The same things were measured in two ways. Each way mixes the same 11 hidden numbers, adds some noise and spreads widely along 6 directions of its own, which tell nothing about the thing.
In the rows, 128 means zero.
Some things both ways: the first way, then the second way.
[178  72 141 172 119 156 122 139  66 132 131 136 168  86 114 142 115]
[127 126 150  91 104 146 119 189 111 137 121 147  97 110 149 133 129 147
 116 113 116]

[133 127 177 190 105 120  95  93 139 205  83 114 104 102 114  66  83]
[118 107 169  98 117 176 148 160 117 157 130 114 114 157 106 123 147 170
 122 143  83]

[122 113 109 141 122 128 133 135 163  94 141 149 104 130 121 159 127]
[186 165 151  98 115 154 125 184  79 129 122 142 139 153 102 168 103 127
 117 159  88]

[173 119  39 104 123 111 146 160 127  48 165 122 180 163 129 155 157]
[109 129  96 127 135 188  93 113 128 152 118 113 117 140  99 129 133 149
 165 122 110]

[142 106 156 148 108 113 116 131  74 133 117 131 138  96 117 124 128]
[108 140 152 144 166 133 144 164 165 114 164  72 152 112 124 170 103 149
 146 190 175]

[118 111 161 135 140 169 119  93 105 105 140 137 136 122  84  89 145]
[ 84 164 117 123 114 120 134 154 136 149 122 136 161 151 121 133 104 165
 144 126 162]

[154 131 125 120 111 132 176 124 144 108 125 131 123 179 133 102 141]
[140  83 135 102  98 163 129 164  85  97 173  93  91  93 152 113 145 149
  97 134  87]

[162 128  89 143 112 128 147  92 134 150 133 174 135 121 143  67 184]
[145 119 171 102 128 142  85 159  93 117 164 133  78  31 122 123 158 145
 140 141 113]

[127 119  93 103 164 104 152 123 166 104 125 147  87 139 136 119 112]
[124 125 108 125 130 154 112 155  89 123 135 138 107 100 111 109 121 131
 118  91  98]

[122 160 136 177 126  81  80 124 119 173 133  97 118 108 109  75 146]
[120 188 127 196 123 136 107  99 149 134 126 115 122 119  93 117 114 141
 128 146 115]

[149 101 111 114 100 159 107  80  73 128 133  97 170 139 149 119  67]
[125 132 126  95 134 165 155 183 135 189  52 185  92 178 134 100 108 152
 132  76 125]

[ 65 120 137  63 148  95 128 131 132 109 141 103  58 149 142 158 135]
[144 199 114  80  99  70 145 209 136 150 138 157 138 169 184 178  76 127
 119  88 172]

[133 125 104 103 136 116 152 132  91  80 144 149 152 147 144 147 138]
[142 159 134 127 146 137 105 197 118 109 123 141 111 110 154 168  70 137
 137 144 170]

[106 183  92  78 164  99 175 116 176 106  98 127 123 203 122 110 151]
[106  59 110 101 127 188 118 132  62 113 172  94 115 124 135 147 147 169
 141 140  85]

[108 135 101 136 143  79  81 103 100 170 129  95 156 126 140 115 106]
[116 157 151 136 136 150  96 170 154 152 148 119 126  95 108 115 130 149
 141 162 130]

[161 136 152 170 140 143 151  98 116 125  93 131 130 169 126  72 125]
[118 158 174 185  77 181 122 113 119 147 128 142  99 118  97  97 131 152
  81 121  58]

[121 141 151 140 100 151 109  64 181 158  89 138  96 153  93  91 133]
[130 160  92 123 126 126 132 156 125 160 144 106 142 143 153 119 117 184
 158 160 180]

[122 114 168  35 149 130 156 102 143 161 126 142  68 139 171  86 119]
[111 125 136  47 174 120 203 197 173 187 181 141 158 157 124 158 136 145
 161 124 165]

[ 82 171 145  84 139  92  97  95 130 190 143 105  88 132 145  71 150]
[130 181 126 133 139 116 112 126 148 179 101 168 108 139 119 111 116 162
 159 113 149]

[107 103 114 118 109 129 135 107  91 119 141 110 152 132 124 115 122]
[ 96 175  93 124 125  72 120 164 172 128 138 171 122 118 172 123  92 138
 145  96 195]

[107 127  66 112 132 129 131 133 122  96 190 133 205 150 135 138 183]
[ 81 110 110 114 146 119 149 174 141 137 182  98 183  81 136 117 163 157
 149 182 148]

[108 111 148 138 156 121 111 137 117 117 151 119 115 117 117 129 136]
[119 198 103 172 102 122  69  98 146 119  83 176 109 104 102 101 110 132
 144 118 130]

[148 127  96 115 147 152 151  30 149 144  43 179 144 159 130 105  91]
[134 168 116 166 196 148  96 118 132 135 130 163 144  86  74 154 130 137
 187 189 134]

[140  68 161 120 138 138 130 136  74  98 139 169  90  86 113 177 121]
[143 165 144 179 146 103 111 134 106 106  93 102 128  70  96 106 116 111
 118 144 104]

[130 106  73 187 141 115 134 107 110 101  53 146 182 143 117 178 100]
[ 85  79 180 127 120 196 104 158  87 129 158  99 120  84 135 150 144 182
 131 173 108]

[100  91 109 120 124 104 120 148 150 114 143 127  87 124 126 176 148]
[134 188 133 142  99  78 136 163 137 161 161 113 151 122 131 100 129 139
 106 128 122]

[134 137 149  70 158 130 157 144  94 115 150 123 152 159 124 133 145]
[134 162 107 149 134 123 109 150 138 115 154 137 120 104 139 118 111 141
 137 149 145]

[139 109 180 160  71 111 124 158 142 127 180 131  42  99 148  82 159]
[139 208 118 157 111  99 136 112 175 148  74 145 112 162 120 114  89 125
 123  90 136]

[123 137 112 145 140 114 143 131 147 106 148 141 127 131  97  99 147]
[144 153 166 159 111 139 150 178  90 113 191  84 165 112  79 119 117 134
  71 169  62]

Other things, the second way, with their names:
K476: [131 136 142  83 119 172 109 132 116 149 173 163 133 122 121 187 128 132
 169 140 125]
K406: [133 157 107 116 152 138 122 183 145 132 102 175 107  97 158 144 110 126
 152 128 171]
K470: [137 125 151 144 136 157 143 102 113 104 118 121 139 139  63 127 147 150
 129 177  63]
K595: [112 178  70 137 120  96 140 114 158 144  84 134 119 157 137 130 128 132
 136  79 134]
K584: [132 185 122 130 149 100 115 134 133 151 110 144 151 159  75 119 100 144
 153 127 126]
K221: [169 109 121 102 150 141 174 162  61 122 122 157 131 142  97 120 133 137
 115 130  64]
K624: [105 153 142 108 165 109 142 156 175 155 175 176 137 128 124 145 108 143
 169 137 166]
K863: [117 132 138  76 124 126 136 128 122 123  96 211 132 118  98 147 155 135
 163 121 117]
K953: [117 157  93 164 107 143 148 102 128 164 104 138 103 149 170 122 101 154
 134  85 156]
K165: [105 113 114 161 160 153 139 138 124  85  88 153 112 134  65  76 123 142
 106 123  66]
K389: [163 196 133 168 132 119 134 156 135 129 206 145 110 130 137 131  66 144
 116 134 153]
K106: [160 170 156 147 112 158 138 150 138 121 161 144 100 102 132 143 107 138
 117 154 135]
K307: [ 68  85 108  94 162 171 178 169 178 142 157 148 118 141 143 119 138 174
 159 121 176]
K129: [ 63 177 104 149 124 119 120 105 201 157 168 136 131 125 146 150 116 158
 168 112 193]
K987: [107 142 146  98 133 139 151 160 140 128 132 142 134 129 110 173 138 146
 138 135 128]
K112: [ 89  85 175  77 135 189 134 154 105 190 141  94 130 143 116 167 159 191
 164 154 117]
K264: [121 199 109 205 114 107  82 101 138 123 160 146 140  97 115  93  91 147
 137 157 138]
K506: [107 142 111 122 147 122 135 131 131 151 138 182 133 150 137 147 103 151
 158 114 138]
K499: [181 211 148 143 141 102 107 128 113 166 116 208 116 109 121 152 124 146
 160 157 120]
K793: [141 119 119 119 136 128 181 201 112  87 195 110 126  82 168 142 111 134
 101 147 157]
K557: [ 76  77 138  93 163 169  58 163 125 111 129 139 100 110 121 130 130 201
 189 170 158]
K85: [ 75 131 119 189 154 133 140 120 140 132 111 123 149  80 110  92 120 128
 136 133 138]
K376: [114 129  44 112 157 138 161 132 123 140 125 170 124 150 131 112 120 157
 166  93 154]
K754: [ 84  97 185 101 107 167 161 185 120 133 160 107 134  79 156 182 160 139
 106 142 114]
K242: [130 150  90 107 119 176  65 166 113 148 106 117 112  96 135 128 151 156
 167 158 136]
K975: [104 171  73 196 156 138  81  67 182 105  93 159 114  69 106  90 133 132
 182 158 161]
K703: [160 205 117 125 141  65 131 154 164 132 171 169 132  86 143 133 113 122
 156 154 184]
K469: [ 65 124 115 130 146 122 153 153 148 164 135 113 169 151 128 102 114 172
 151 135 159]
K736: [ 71  84 124 132 143 127 181 151 126 111 167  94 149  92 153 139 140 139
 115 130 131]
K847: [130  83 153  98 119 141 177 172  61 109 174 115 135 129 139 157 144 161
  97 144  76]
K83: [167 168 145 111  98 151 105 150  92 186  62 116  89 146 156 153 112 143
 130  96 113]
K413: [125 100 103 102 119 157 139 142 106 112 174 130 101 103 157 131 135 154
 135 122 138]
K667: [123 138  68 107 134 128 139 161 125 129 137 163 162  97 111 101 164 122
 143 143 106]
K116: [115 159  99 113 159 126  79 169 144 158  63 177  89 137 168 136  86 162
 186 114 200]
K62: [ 79 142 124 230 171 131 166  73 136 143 151 148 178 107  63  80 121 150
 136 161  99]
K151: [169 171 165  54  92 143 131 215 123 149 129 164 108 161 103 141 101 119
 100  89  98]
K193: [153 173 138 138 106 163 113 150  65 188 125 166 151 150  74 121 133 134
 109 123  31]
K582: [ 94 159  73 157 140 114 137 100 156 136  90 185 138 122 114  76 122 141
 153 110 145]
K826: [136 134  99 129 127 117 135 106 125  31 111 101 119  69 112 160 133  87
 126 120 124]
K877: [ 99 146 124 104 155 187 155 210 144 180  86 171 145 187 115 157  77 134
 134  95 140]
K590: [ 80  87 149 139 166 185 116 103 124 171 126 181 108 140 130 133 115 185
 183 142 131]
K860: [ 70  96 128 167 146 169 107 109 118 116  97 130 116  83  76  71 158 168
 139 139  95]
K941: [118 114 152  92 138 189 100 187 105 145  79 147 103 136 136 156 122 170
 158 159 136]
K444: [116  92 144 104 158 109 169 170  84 133  90 126 149  83 109 112 172 139
 128 143  93]
K44: [153 213  80 193 151 115 113 112 123 190 134 166 148 128 120 104  80 134
 162 131 145]
K333: [135 157 144 110 131 121 105 190 136 148 123 100 102 119 134 140 126 137
 118 120 117]
K145: [132 150  58 132 106 130  73  61  95 127 111 202  91 125 140 114 117 148
 177  80 126]
K855: [135 130 125 100 135 142 163 185 114 130 165  94 149 112 109 140 146 141
 121 151 120]
K972: [153 162 153 118 123 180  94 130  85 198 105 127 136 193  73 171 134 155
 141 139  34]
K693: [112 124 125 139 123 158 131 108 117 148  81 135 130 127  94 117 162 133
 131 130  56]
K433: [167 160 128  88 172 114 138 196 131 139 164 168 108 189 115 150  75 162
 148 128 140]
K968: [139 156 128 147 104 161  72 148 120  88 107 139  89  75 107 108 105  99
 110 111  97]
K597: [122 143 111 151 134 136 157 119 136 115 128 175 140  90 114 108 148 134
 137 162 119]
K16: [153 132 155 129 125 123 123 166  83 101 136 111 119 103 107 109 126 153
 113 166  98]
K374: [ 94 123 152 135 122 143 129 109 174 141 155 162  84 102 142 103 158 171
 148 140 127]
K350: [122 164 128 113 106 137 137 156 111 177 107 128 155 181 114 133 120 158
 122 126  97]
K103: [159 163 146 146 155 125 121 144 149  68 174 118 103  71 134 182 108 118
 138 177 154]
K12: [135 138 150 149 119 142 160 152 117 132 154 113 127 117 109 121 135 138
  97 144  85]
K508: [155 223  94 201 125  95 101  89 152 116 108 197 107 102 109  86 104 137
 145 138 141]
K995: [133 125  85 161 141 142 137 200 105 126 135 132 113  97 167  76 123 151
  99 143 112]
K818: [150 187 157  66 151 142 100 207 183 148 174 159 100 143 133 207  89 136
 163 141 184]
K495: [130 134 147 180 125 101 154 118  93  92 127 100 115  86 121 109 144 154
  94 147  93]
K312: [141 101 101  97 132 172 125 137 101 102 122 117 140 120 102 141 157 122
 145 158  73]
K217: [ 98  86  90  98 133 151 134 193  74 160 157 103 139 125 174 131 139 174
 139 127 132]
K48: [ 99 153 153 128 135 120 146 149 155 139 182 130 155 121 116 158 124 153
 138 154 146]
K609: [127 116 146  96 101 147 132 160  71 159 124 119 116  95 161 161 162 151
 125 114 101]
K342: [141 202 107 162 164 110 111 140 142 160 137 176 127 117 116 140  93 137
 155 134 148]
K340: [ 73 101 125 129 152 169 120 135 125 151 108 180 143 139  85 101 138 177
 163 152 110]
K196: [ 98 107 101 120 146 147 110 144 101 114 147 129 117  93 121 117 137 150
 138 116 118]
K131: [102 165 112 185 139 103 127  86 158 124 112 119 144 107  73  80 151 144
 138 146 106]
K52: [149 109 157 123 117 147 201 201  85  93 142 120 149  76 127 120 145 111
  71 173  79]
K40: [144 119 151 154 116 203  93 128 121 129 154 129  73  53 142 100 147 160
 144 174 125]
K918: [113 117 171  91 147 144 125 160 122 132 152 112 154  78  83 155 176 139
 151 187 107]
K798: [112  75 143  57 115 160 134 165  96 125 151  98 108 133 147 159 150 166
 140 126 123]
K163: [140 144 118 114 177 123 146 204 150 116 167 140 114 111 144 157  92 120
 133 133 165]
K711: [139 119 132  93 128 133 182 197  92 129 150  60 170 161  86 134 139 123
  82 129  57]
K2: [130 199 107 172 146 122 126 161 129 178 100 170 120 112 166 138  74 132
 141 103 178]
K806: [140 104 173  52 127 194 160 189  97 189 165 118 136 165 105 155 153 179
 141 163  97]
K990: [142 149 106 120 153 145 104 162 109 145 142 141 121 118 120 140 106 117
 144 108 115]
K871: [128 146 116 125 151 170 104 101 145 124 129 170 118  99  76 119 142 149
 185 156 138]
K856: [100 166 112 152 121 167  97  81 127 184 127 188 149 150 118 143 116 161
 186 141 136]
K611: [106 143  97  68 122 128 108 157 130 152 169 161 128 102 150 171 138 139
 175  95 179]
K275: [128 159 138 115 143 115 134 155 163 141 155 142 138 121 126 128 128 162
 163 179 164]
K380: [146 155 144 135 113 142 124 165 117 155 152 128 109 110 133 111 120 150
 115 134 116]
K519: [138  97 135 135 136 133 167 148  96 118 116  99 100 100 140 113 147 134
  99 123  83]
K937: [ 74 113  86 151 137 137 126 104 129 109 177 154 137  91 127 104 134 164
 156 131 149]
K885: [126  89 109 130 128 161 167 144  82  60 131 119 126  74  96  99 171 143
 101 155  80]
K441: [128 117 138  71 148 176 108 208  95 161 131 179 122 117 121 131 133 166
 156 152 127]
K980: [120  90 103 151 113 182 136 100  68 132 141 116 158  67  79  74 203 132
 120 161  23]

Some of these things the first way, each followed by its name:
[124 197 136 131 142 100  96 136  85 163 214 118 194 128 162  54 192] | K941
[117 129 114 181  79 151 147  70 201 137 104 156 103 156 130  73 130] | K508
[173  87  39 196  95 145 137  87 137 106  97 151 188 102  92 106 104] | K196
[163  99 169 122 121 148 168 151 131 113 128 161 101 121 116 111 162] | K798
[153 119  83 136  90 180 134  45 170 130  80 123 151 152  97  80  79] | K376
[116 119 146 152 133 122 104 115 123 149 119 117 130 132 143 137  97] | K975
[180 117 105 144 116 161 138  87  81  87 126 174 131 141 138 141 135] | K2
[107 108 146  82 118 130 146 149 121 129 165 140  97 128 145 162 165] | K703
[ 97 117 129 134 120 148  94  76 108 171 152 143 138  90 133 100 134] | K444
[ 91 100  92  40 162 100 114 125 136  86 107  77 111 168 140 177 131] | K595
[106  80  85 130 102 128 122  96 137  69 104  92 114 147 124 133 117] | K826
[ 83 126 130  80 156 111 140 108 151 125  77 107  97 174 148 164  83] | K793
[145  92  89 112 134  67 141 144 144 135  95 134 110 119 174 143 112] | K818
[ 56 124 118 138 136 139 106  72 139 127 107  92 131 179 159 164  57] | K52
[171  95 143 157 121 135 148 116 114 110  90 144 114 131 118  99 149] | K129
[ 70  82 116 104 140  92  95 125 134 135 104 112  87  76  92 178  76] | K584
[138 120 147  95 146 133 145 134 120 148 124 109 166 142 160  94  98] | K307
[ 99 196 150 169 136 125 109  91 129 160 123 114 112 163 114  90 133] | K856
[162 141 136 152 131 151 118  78 113 144 116 153 111 138 119  90 179] | K609
[169  96 146 210  95 144 133 111 216 164  84 190  67  96 128 105 106] | K806
[100 109  96 160 120 108 134 120 137 105 104 126 123 134 144 148 109] | K736
[103 111 153 155 123 148 114 134 138 135 172 127 118 108 132 113 112] | K582
[ 89  82 190 202 123 152 111 132 168 179 138 156  71  51 132 108 111] | K863
[169 107  90 150 117 108 132 125 124 124 121 146 106 101 122 140  90] | K990
[227  96  77 167 122 195 198 116 162  54 152 225 145 137 103 116 168] | K193
[186  79 154 215  86 162 137 128 141 148  69 146 106  92  90 144  78] | K413
[163  97  74 142 123 159 136  81 134 103 116 150 136 128 106 103 156] | K611
[129 122 138 163 119 129 100 120 138 139 143 126 115 108 103 110 136] | K350
[140 146  99 155  88 105  73  74 115 133 117 111  86 146 136 117 152] | K83
[ 84 134 111 108 131 104 147 109 177 127  82 144 102 149 135 126 162] | K495
[156 129  85 117 110 132 149 122 108  96 154 138 160 160 134 121 163] | K380
[102 200 119  71 179  82 152 161 180 147 198 135 136 187 195 109 165] | K995
[110 109 121  99 168 168 116  84 152 138 138 116 147 155 125 132  87] | K667
[122 175 106 122 111 140 148 133 125 113 167 105 139 158  91 105 173] | K145
[ 82 143 126 113 162  90 116 126 143 170 141  93 162 111 142  69  76] | K165
[104  80  64 117 139  67 106 192 180  85 161 113  98  83 122 193 117] | K711
[113 106 146  59 148 122 174 144  75 127 135 132 133 135 150 152 112] | K624
[172 102 143 164 147 155 175 113 115  90 125 182 126 158 174  98 177] | K754
[155 139 165 167 112 147 150 124  31 163  93 133 184 115 113 140  73] | K590
[122  98 121 132 157 123 116 109 136 137  95 130 133 108 133 112 126] | K987
[150 135 174 126 161 119 101 133  81 171 110 133 125  96 111 118 146] | K112
[144 154  95 193  76 146 147  67 145 125 119 137 120 166 122  61 140] | K476
[145 116 143  88 158  67 108 157 101 165 152 126  99  94 150 117 155] | K333
[106 152 141 114 131  67  84 186  82 173 171  73 122  95 150 158 136] | K519
